The same things were measured in two ways. Each way mixes the same 10 hidden numbers, adds some noise and spreads widely along 5 directions of its own, which tell nothing about the thing.
Some things both ways: the first way, then the second way.
[ 22  17   5   3  22   3 -74  29   7  13  -8  62  28 -23  15   0 -15 -33
  40 -10   9 -10  13 -36 -30]
[ 10  -1  -4  12 -38  21 -20 -56  16  11   2 -24 -34 -36 -26  28 -26 -27
 -57   2  24]

[ -8  11 -37 -14  21  24  29 -22  29  19  23 -60 -13  30   1  16  33 -40
 -70 -41 -20 -12  -4 -83  -3]
[-24 -18 -17 -47 -32  18 -47  12 -13   3 -23 -10 -84 -37 -43  -5  12 -51
 -11   1  -2]

[-58 -12   5  51  11  27 -18  27 -28 -23  25 -22  14  -4 -10 -23   9   1
  32   4   2  21  -3 -12   9]
[ 13 -11  32  25  22  27 -37   2  27  34  21 -16  23 -27 -40  21  39 -23
 -46  44  11]

[ 34  -6  29 -32  49 -47 -52 -28 -16   5 -12  19   9   0  11  -5 -65 -53
  20 -26  -1  11  19  -9 -63]
[ -2 -47   2  24 -31  51 -33  51  42  35 -26 -52  -7 -41 -47  54 -33 -28
 -97  15 -12]

[  8 -15   1   3  16  10  -5 -12 -61  -2  27 -38 -22  21  -3  13   5 -33
 -12  -4 -10  25  -7  25   1]
[-21  19   5  33  15  14   9   0  36  -5   5  36  16   8 -10 -20  20  -1
  22  32 -30]

[-23 -20  -2  30 -31  19  27   3   7 -44  28 -42   6  19  -9  23  31 -46
 -26 -28 -15 -36 -32 -11  12]
[ 25  33   2  17  46 -29 -11 -63 -10 -11  39  27  14  61  14 -63  -4  23
  31  14 -23]

[ -6  -8  13   9  25 -24 -16 -37 -74 -14  -3 -15 -14  19 -17   8  -3   2
  26  -2   2   1  18  19 -18]
[-33  -1  12   4 -27  30 -31 -38  47 -17 -16 -20 -45 -30 -26 -21  34 -13
 -44  29  14]

[-25  -8  -9   6 -16 -11  61 -35 -23   5 -19 -86   0  32 -38  -5  -5   1
 -12 -10  21  16   8  14   5]
[ 44  18 -27  40 -22 -24   3  83   8  54 -12 -48  44 -14 -10  47  19 -16
  -7   7  -8]

[  0   6 -13 -16  22 -11  -6  -1   5 -15  25 -19   7  25  12  16   2  21
  41  15   7 -18 -13 -19  30]
[  9   8 -10   2  -8 -25  -3  -4  28   0 -24  -2 -20   5 -18 -34 -18 -19
 -16  10   7]

[ 19  11   4  -6 -18 -21  51 -33  19   8 -12  19 -18 -21  -9   3 -14 -52
 -36 -57 -15 -14   9 -28 -51]
[ 43  13 -15  65 -26  -3 -46 -26  13 -17 -12 -45 -30  31  27  15   4  16
 -63  14  -8]

[-11   4   1  -2  -3  21  38 -42 -20  27   5  10 -42 -27  11 -12  11 -28
 -47 -25 -17  33  31   7 -30]
[ 36  25  12  51 -19 -35 -46  -9  -6 -31 -35  -9 -21  48  14   8   4   7
 -68  47  -7]

[-12   2   4  12 -23  -3   2  -5  16   5 -18  -1  13 -13   0  -1  -6   5
  14   6  18   9  20  16 -13]
[ 24  32  13  21 -59 -47 -27 -52 -23 -34   6 -52 -15  19  -5  13   5   9
 -63  30  -5]

[  8  -7  13 -17  15 -17 -12   1  10 -21  15  37  12   1   8 -16 -19  10
  37   5 -16 -22 -17  -3   5]
[ 15 -34  -8   8  48  24 -19  -4   9  65 -13  42 -10   7 -21 -18 -56 -41
  14 -24  -8]

[ -6  16 -12  20  22  -8 -28  32  15 -15  27  -8  35  11  -6   7  -7 -27
  42 -21 -12 -20 -20 -72 -13]
[ -8  23  19  17 -13  37  -4 -51  33  22  25  62  15  -1 -49  26  38 -58
  21  14  -8]

[ -9 -18   1   2 -19  31  21 -15 -13   5 -17  -6  -5   9 -12 -15  24 -17
 -49  -9  -7  -8  -6  15  21]
[ -2  -1 -21  -7  -4 -17 -19  17   4  31 -14 -61 -25  -7   7 -20 -14  20
 -15 -19  -5]

[ -9   9 -17  34 -22  51   8  12 -27  20  13   6 -10  -7  -3   5  52 -19
 -42  -7 -30   7  -5  -6  15]
[ -4  35  18  12  14  22  -8 -76 -24   8   2  69 -27  12   8 -12  19 -17
  43   4 -13]

[-59 -35  20  31 -14   4   5 -36 -57 -44 -22 -62   7  38 -33  -2  18   7
   2   7  19 -17  14  51   8]
[ 18 -15  -6 -33  10 -40 -42   3 -12  18   0 -86 -29 -17 -19 -40 -24  16
 -71  14  22]

[ 46   2  12 -22  14 -36   1 -29   3  28 -12  52 -18 -29  17 -12 -27  -6
 -25 -19 -21  14   7 -15 -28]
[-12  11   9   6 -20  12 -24 -24  23 -21 -33   5 -44  -3 -13  -6  25 -20
 -31  18 -12]

[ 45   5  -5 -27  16 -39  -7   3  44  -7  20  -6  -6  21   2  24 -23 -33
 -55 -22 -63 -15 -30 -31 -45]
[ 15   7  29  48  12 -21  19  26  30  30 -21   5  56   9 -17  29 -11 -11
 -36  16 -20]

[ -1  -1  13 -18  11   9 -16  27  24   6   5  56  -3 -33  34 -33 -27  42
  38  39  10  28   0  27  30]
[ -6  -4   1   4   3 -13 -12 -12   7   4   7  15  -6  15 -31 -16 -30 -28
  -6   9 -14]

[-34  11   9  19  -4  -3  45 -12 -32 -35  -9 -52 -25  17 -10  22 -14 -66
 -37 -43 -16 -10  -3  -2 -18]
[ 30 -14 -30  67  16  50 -14  41  71  45  32 -44  45 -17 -19  13   4   4
 -30  36   0]

[-17  -1   9  28 -19 -47  36 -28 -17 -24  -4 -13 -16  -5  -7   8  -1  57
   4  12 -16   1  -2  17   3]
[ 53 -25   5  27  63  -6 -12   6  27  42   3  -5   3 -47   1 -49  12 -28
 -13  18  25]

[ 28   9  -5 -20  11  -7  -2  12  47  30  19  20  15 -27  20 -13 -35 -32
  24 -17  11  25   0 -38 -21]
[ 50 -16 -44  67  -5 -22  27  44  36  34  19 -10  35 -14  -2  14 -26 -49
  25 -10 -11]

[  4   9  19   9  22 -20 -53  36 -12  -9 -11  40  26 -26  21 -11 -47  16
  94  21  38  11   2   0  18]
[ 25 -26 -54  -8  36  38  14 -18  35  40  49  28 -14 -49 -47 -17 -45 -60
  29  -7  18]

Other things, the second way, with their names:
K_801: [ 28 -19  26  66 -42  43 -46  13   3  33 -23 -30  -3 -13   6  34  31  -9
 -46  19 -20]
K_510: [ -5  15  -9  13 -41 -50  -4 -11  -5 -16 -14 -25 -12  52   1  -3 -29   5
 -15 -20 -44]
K_977: [ 53 -13 -62  13  32  22 -16  35  22  52  15  -8  -6 -26 -22 -12 -26 -40
   6  11  24]
K_779: [-34 -11   0 -32 -12  18 -20 -38  17   9  25  29 -54 -49 -49 -16  30 -77
  38  -8   5]
K_161: [-13 -39 -48 -34  27  44 -31 -33 -13   1  58  -3 -66 -65 -29  -2 -42 -34
  10   1   1]
K_252: [ 34 -21 -18 -18  19   7 -27 -26 -34  50 -12  24 -39   0 -23  -1 -59 -48
  -6 -31  -4]
K_935: [-44  38  38  24 -50  -9 -38 -48  -4 -10   6  50 -21  19 -25  10  73 -48
  43  20  -1]
K_228: [-38 -31   4  46 -28  44 -35  28  40  30   2 -59 -17 -38   1   3  20   8
 -18   0 -10]
K_206: [ 32  34  32  58  -9  15 -14  -7  13  27  -6   5  41  -8 -17  46  49  -9
 -42  55   5]
K_17: [  2 -26 -39  30  12  46  16  27  37  58  21  23   7 -18 -16   7 -19 -50
  53 -35 -30]
K_162: [ 66   0   9  47  11 -27 -28  -4 -17  11  -7 -29  13  10   6   7 -22   2
 -71  44  11]
K_159: [ 24  26 -15  49  -8 -14  18 -42 -10   0  50  64  10  11  -3  28  10 -61
  74 -10 -34]
K_344: [-60  22  -4 -11  13  21 -14 -39  71   3  52  10  -1 -31 -60  -7  36 -23
  12  36  30]
K_797: [  3 -15  16  52  -4  25 -52 -32  -3  -3  17 -36 -36 -24  28 -11  36  11
 -20  21  -1]
K_772: [-32  19   2  45 -23  -8  -6 -10  74  20  29  10  30   9 -44  30  45 -47
  24   0   5]
K_171: [-60  12  62 -22 -60 -34  -6 -43 -38 -20 -10  15 -12  14 -35 -26  12 -11
  -3  21 -31]
K_147: [  7 -71  -6  -6  34  32 -65   3  -2  38   7  -2 -62 -39 -29  -6 -35 -58
 -23 -12   5]
K_692: [-32  24  23 -10 -28  -3 -31 -67 -10 -36  35   3 -30   9 -19 -23  37  -3
   3  32 -14]
K_440: [  8  34 -33   6   4   4  26 -31  21   6  41   3   3 -33 -12  -6  21 -14
  37  11   7]
K_845: [  9 -35 -60 -37 -23  11   1 -18  37  14  17  -3 -64 -56 -61 -40 -64 -75
   1 -13  32]
K_508: [  6  -6 -21  52 -31  12 -10  57  36  48   1 -51  17 -40 -10  29  34 -17
  -1  10   3]
K_23: [ 37 -48 -52  31   1  14 -11 -10 -12  29 -18  13 -67  -5  22 -14 -98 -38
   6 -53 -16]
K_927: [-16  17   5  28 -42  10 -27 -32   0  -7   9  12 -30 -19 -11  18  37 -30
  11  22   1]
K_899: [ 25   6  25  55  16 -34  24   8  26  44   6 -11  52  -6  11 -19  22 -10
  16  -6 -14]
K_586: [ -2 -10 -36  15   3  22   5 -42  -9  33  34  24 -35 -23   1   4 -46 -28
  48 -31   1]
K_667: [-86  -5  33   6 -53  49 -45 -73   8   0  12  -1 -29  37 -31  -3 -29  21
 -28   6 -24]
K_122: [ 22  30  33  36 -38 -17  -7 -25  13 -19  -3  -7  18  -4 -15   0  51 -15
 -39  51  -6]
K_130: [  5 -33 -22  72 -22  11 -26   1  36  58  18 -36  -6 -13   6  -3 -26 -20
   9 -21  23]
K_275: [  6  43 -11   9 -40 -10  -3 -52 -15 -26  -2 -15 -23  22  -9  34 -24  19
 -38  13 -19]
K_181: [-10  -5 -21 -33   6  20 -27 -45  13  20  44 -25 -29 -56 -60  10 -23 -28
 -31  21  35]
K_962: [-54  12  -9 -34 -30  49  -7 -16  34  37  24  18 -25 -70 -70  12  54 -65
  44   1  25]
K_430: [ -1  42   8  15   2 -12 -20 -43   7 -12  -6 -12  -4  46   9 -13  28  26
 -15  13 -25]
K_512: [ 74 -56 -54  26  35  15 -41  48  -4  41 -23 -43 -50  -8  22 -16 -62 -17
 -30 -29 -16]
K_828: [-33 -44  43  65   2  48  -9 -16  48  56  30  -6  27 -40 -10  -1   0 -19
   0  -6  -7]
K_234: [-11   1  -2  57 -33  -4   0  35  31  65 -16  -7  31  -7 -17  45  -7 -30
   7 -12   8]
K_939: [  0  10 -14  62 -32  21  19 -21  41  24  13   2  15   2   5 -16  -8  -5
  29  -8  -5]
K_455: [ -7 -53  -4 -14  11  30 -38  -8 -12  23   1  18 -57 -24 -27 -21 -47 -51
  -6 -11 -10]
K_172: [ -9 -39  20  79 -42  38 -34   5  40  73  30 -23  27 -17 -31  45   3 -54
 -11 -12   3]
K_417: [ -1 -36  -6  48  30  29  -2  38  38  77  17  46  25 -19 -23   2  -2 -70
  68 -36 -17]
K_126: [-54  -5  10  -3   9  58 -16 -45  -3  53  25  70 -26   2 -32  12  -8 -47
  69 -41 -23]
K_996: [-83   1  18  34 -43  48 -29 -62  43 -18  12  -6 -23  47 -13  -9 -14  32
 -21   0 -46]
K_581: [ -2 -18   3  31 -22   5 -27  10  24  34   4 -31  -1 -10 -17   8  -5 -21
 -23   0  -1]
K_45: [  9  27 -48 -27  -4 -33  12  42  39  -2  -6 -68  -2 -39 -30 -18  17   2
 -31  29  21]
K_495: [ 67 -24 -17  -3  48 -46  18 -40 -38  21  13  29 -35 -44  12 -43 -59 -54
  21 -31  15]
K_574: [-20  31 -52 -47   3  16  24 -22   3  17  24   3 -31 -22 -29  -2 -21  -9
  43 -22  -7]
K_42: [-16 -55 -37  -6  20  23 -50 -26  38   5  22 -13 -79 -28 -18 -72 -37 -35
   5 -16  16]
K_884: [ -2  52 -27 -32   1  -3  25 -83  -4 -31  41  17 -20   4  -7 -38   1  10
  34   7 -21]
K_80: [ 61  10 -17   0  20 -36  -7 -18 -12   3  23 -53  -2 -30  -6 -13 -17   4
 -47  31  22]
K_751: [ 22  15 -44  33   9   3  24  14  13  41   9 -15   9 -12  16  -6 -22   7
  35 -16   2]

Some of these things the first way, each followed by its name:
[ 16 -15  -9 -18  -1   7  15  -8  14  -7  17 -20 -11  17  -1  13  11 -21
 -29 -13  -2 -16 -16  -6   8]
K_228
[ -7   1 -29  17  -8  41 -18  53 -16  -4  34 -29  26  25 -22  11  28  11
  75  30  39  -4 -18   9  45]
K_586
[  2 -14 -11  23 -38 -10  48 -14  -4  -9  15 -39 -18   2 -23  22  24  12
 -14  -7   9   1  -7  16   1]
K_797
[-43  37 -21  32 -27   6  58 -11   8  10   1 -49 -14   0   5  15  22  11
 -41  -4 -34  21   9 -19   2]
K_122
[ 64  27 -18 -35  -5 -28  -2  28  69  10 -10  18  -1   1  18  41 -22 -30
 -40 -21 -16 -30 -27 -42 -11]
K_275
[ 19 -27  23   6  -8   7 -12  -2  -2   5  -9  53   8 -33  12 -29  -9 -24
  -6 -16   4   1  -9   3   6]
K_430
[  5  -3 -14  -1  40   9 -50  24  -3   2   6  -8  14  15   1   3   7   1
  23  -1  27 -12  -9 -52  24]
K_962
[ -1 -20  10  26 -14  30 -35  20  15  16  21  43  32 -34  18 -33  13   0
  15  12 -11  22  -9  -2  12]
K_899
[-38  -9  -4  26  23  38 -16  10 -70   6  -6 -55  -3  18  -3 -10  10   2
  15  17  38  36   5   9  55]
K_45
[ -3 -17  18  17   5   0 -32 -32 -27  -3   5  -6   3 -11   8  11   1 -58
  -2 -31   9   7  26  -4 -46]
K_162
[ 32   1  15 -37  24 -41  16  -2  43  -3 -16  59 -27 -18 -12 -26 -49 -17
 -42 -36 -32 -16  -5 -26 -61]
K_772
[ 39   9  -8 -39   7 -25  -1   7  80   4  17  32  -2 -13  38  13 -16   8
 -15  -2 -17 -13 -18 -38   1]
K_455
[-36   8 -21  27 -26  -3  54 -30  -7  -8  21 -76  20  27 -23  16  23  -2
  27 -13   5  -7   2 -17   4]
K_801
[-13   3  -1 -13   0 -17  20  -9  38 -28   9  -4  11  19 -26  -1 -12 -19
   8 -24 -17 -38   2 -18 -51]
K_172
[-33  -8  -5  32  -5  53 -29  38 -22 -17  45  -3  15  11 -11  -7  33 -10
  22  21 -26   6 -12  20   6]
K_828
[-25 -11  -1   3   6   7   3  -8 -15 -16  15 -29  11  21 -16  -8   2  -5
  32   2  11  -5   4   7  -1]
K_581
[  1  23 -23  -7 -16   8  17  22  16 -15  20 -20  11  23   7  31  16  15
  41  19   7 -27 -20  -1  42]
K_939
[  5 -16 -10  -8  26 -14 -21  20  43 -17  51  -2  25   3   2  -9 -11  18
  66   3  19 -11 -20 -47   4]
K_147
[ 18 -15  27  -2  -4   1   7 -43   7  32 -11  52  17 -53  25 -39 -26 -64
   1 -50  12  19  20 -27 -28]
K_512
[ 16  -4   1 -33  19 -19   4   1  36 -24  23  35 -15 -10  23   3 -14  18
  30  -2  13 -27 -13 -21  14]
K_42
[  5  10   7  29 -31   8   9   4 -25   7 -36  -8  -6  -6  -2  17   4 -49
 -60 -24 -21   3  -5  10  -6]
K_884
[-45  -4  -9  34   9   4  17 -23 -61  -6   9 -64   3  34 -51 -10  17  -1
  14  -9  -5  12  16  -4 -25]
K_779
[  5  11  -7 -28 -19  18  31  11  61  -4  -3  57 -18 -20  17  -6   8  11
 -21  -1  -5 -32  -5  -3  11]
K_130
[ 48  -2 -21 -25  11  -7 -18  17  54  19  25  19  -3 -18  23  18   2   8
  10  -2  26  -2 -10 -44  11]
K_927
